The groups are shells around one centre, one inside the other: the same stretched ball of 5 dimensions in 8 sizes.
In the rows, 128 means zero.
Some rows, each with its group after it:
[191  96 149 143 183 128 158  91 181  88  67 137 159 106] : z818
[150 132 116 114 141 146 118 111 142 128 106 145 165 127] : z982
[179 104 123 127 216 112 141  95 175 120  82 134 141  95] : z818
[179  91 142 113 186 158 125 116 153  88  99 164 170 133] : z982
[113 155  38  93 119 106 130 105 111 196 143 104  86 140] : z753
[137 147  71 113 167  95 130  95 147 179 109 109 111 102] : z818
[147 129  92  88 133 172 106 134 111 138 138 158 154 158] : z508
[121 152  96 115 116 121 118  99 137 154 111 126 146 123] : z427
[147 144  67 106 156 118 132 108 134 175 119 117 114 119] : z527
[177  97 133 110 132 180 137 123 133  84 112 163 166 164] : z527
[ 84 144  69 111 113  65 138  72 136 171 120  94  87 126] : z827
[ 78 136  98 131  45  71 164  54 140 130 104  88  98 148] : z753
[136 125  90 113  91 131 154  98 126 130 119 119 116 159] : z733
[157 126 129 130 143 133 133  97 159 116  88 137 164 116] : z827
[103 134 108 127 158  62 129  66 168 148  90 107 121  94] : z427
[123 121 139 136 113 104 141  74 163 104  84 124 152 122] : z733
[161  97 138 113 157 151 128 110 147  89 103 157 163 142] : z508
[192 101 125  96 227 175  99 140 145 114 112 179 179 123] : z818
[219  84 157 121 238 171 124 126 173  81  81 176 191 108] : z753
[158 135 100 132 143 111 153  89 158 143  90 112 129 109] : z427
[173 112 116  89 150 198 103 146 116 110 132 178 179 162] : z827
[138 125  86  86 150 151 106 126 116 144 138 151 138 151] : z982
[148 133 113 123 105 144 138 103 139 123 103 132 153 138] : z527
[185  97 142 126 208 135 133 104 172  99  82 151 164 106] : z733
[117 132 100 132 142  68 149  66 164 147  89  98 109 103] : z508
[186 111  92 107 184 146 142 120 140 135 113 138 127 131] : z427
[ 98 139  66 110  96  83 149  79 128 163 124  95  84 143] : z827
[136 127  78 104 115 128 143 105 122 145 127 121 109 153] : z508
[106 156  69 113 102  96 135  87 131 175 119 102 108 127] : z508
[219  98 126 111 237 171 123 134 159 112  96 167 171 110] : z753
[ 97 149  88 136 107  56 154  57 159 162  92  83  99 105] : z733
[141 140  95 136 134  91 156  77 161 152  88 100 117 104] : z427
[164 126 124 126 136 147 135 105 151 117  94 140 164 125] : z527
[122 121  80 112 128  90 154  83 138 146 116 104  89 137] : z753
[128 155  65 103  84 141 133 112 111 167 134 119 121 153] : z818
[ 98 133 127 134 106  83 135  65 160 122  88 114 141 116] : z827
[105 159  48  96  80 118 132 104 105 184 143 107  98 154] : z527
[111 129  89  99  80 135 131 104 112 132 135 130 123 171] : z733
[171  98 148 113 171 164 118 117 150  86  99 169 183 135] : z982
[126 111 120 122 150  95 139  80 158 116  96 124 128 122] : z982

New rows, each followed by its group:
[182 108 116 106 229 143 111 122 156 128 102 157 159 106] : z818
[142 125 123 136 120 111 151  81 160 117  86 119 141 121] : z508
[123 124 132 128 135 106 127  82 160 116  90 130 154 116] : z508
[194 103 139 117 170 177 129 125 150  93  97 165 180 134] : z982
[188  89 153 135 179 140 151  97 174  78  75 147 164 119] : z527
[154 108 144 137 159 112 144  82 173  98  76 132 155 110] : z508
[107 136 102 112 142  97 115  88 145 146 109 125 135 117] : z508
[117 140 124 130 132 100 121  80 161 133  88 124 157 103] : z753
[198  83 166 127 186 168 135 113 167  65  81 169 189 128] : z427
[100 139 112 136  61  92 155  66 146 125  96 102 125 137] : z427
[125 111 114 128 156  77 149  70 165 123  90 111 114 113] : z427
[133 110 107 123 138  95 156  79 153 121 100 114 110 131] : z527
[ 70 163  57 127  87  33 156  50 146 192 107  63  67 110] : z753
[165 110  96 101 157 151 134 120 130 126 122 143 132 148] : z508
[183  96 126 123 207 124 144 100 169 109  87 139 142 109] : z427
[167 111 108 120 119 146 159 104 138 111 107 130 131 151] : z527
[181  94 145 121 166 158 137 111 156  83  92 158 170 135] : z508
[128 138 109 143 119  82 158  66 167 139  80  98 123 104] : z527
[108 139  57  97 124  96 134  95 121 174 135 107  88 141] : z427
[125 128  98 118 182  80 127  83 161 152  98 116 120  97] : z427
[ 82 144 106 140  94  49 151  47 164 145  85  86 109 107] : z827
[113 127 132 148 135  61 151  52 183 122  68 101 131  92] : z427
[ 88 152  82 114 133  69 119  76 146 173 110 104 112 106] : z527
[173  95 136  92 172 190 102 139 128  89 123 185 184 157] : z818
[107 123 118 125  78 107 147  76 141 111 103 118 131 148] : z733
[190 101 126  97 227 171 100 137 147 113 111 177 177 121] : z818
[133 142  55  73 129 164 102 140  93 172 160 147 125 165] : z753
[ 73 159  79 126  64  64 147  60 139 166 109  84  98 128] : z733
[204  98 116 115 161 174 153 124 141 101 105 150 148 147] : z753
[168 129 105 114 156 150 127 116 142 135 107 142 154 125] : z508
[123 133 109 126 158  86 130  79 163 144  92 116 132 100] : z508
[114 126 122 148  93  73 170  53 168 117  77  94 118 118] : z427
[102 150  77 110 136  86 121  87 139 174 116 109 113 114] : z982
[168  93 143 120 154 150 138 105 153  82  95 153 163 141] : z982
[ 74 136 106 114  88  85 122  73 137 135 114 116 126 139] : z427
[ 84 138  95 113 120  75 124  74 143 151 112 110 115 122] : z733
[105 149  81  94  79 144 111 114 105 152 141 135 138 163] : z527
[146 130 121 126 135 127 132  95 153 124  94 132 156 119] : z508
[127 134 100 108  80 150 130 109 118 127 124 136 144 162] : z733
[171 126 109 104 137 180 118 132 126 124 119 158 169 147] : z827
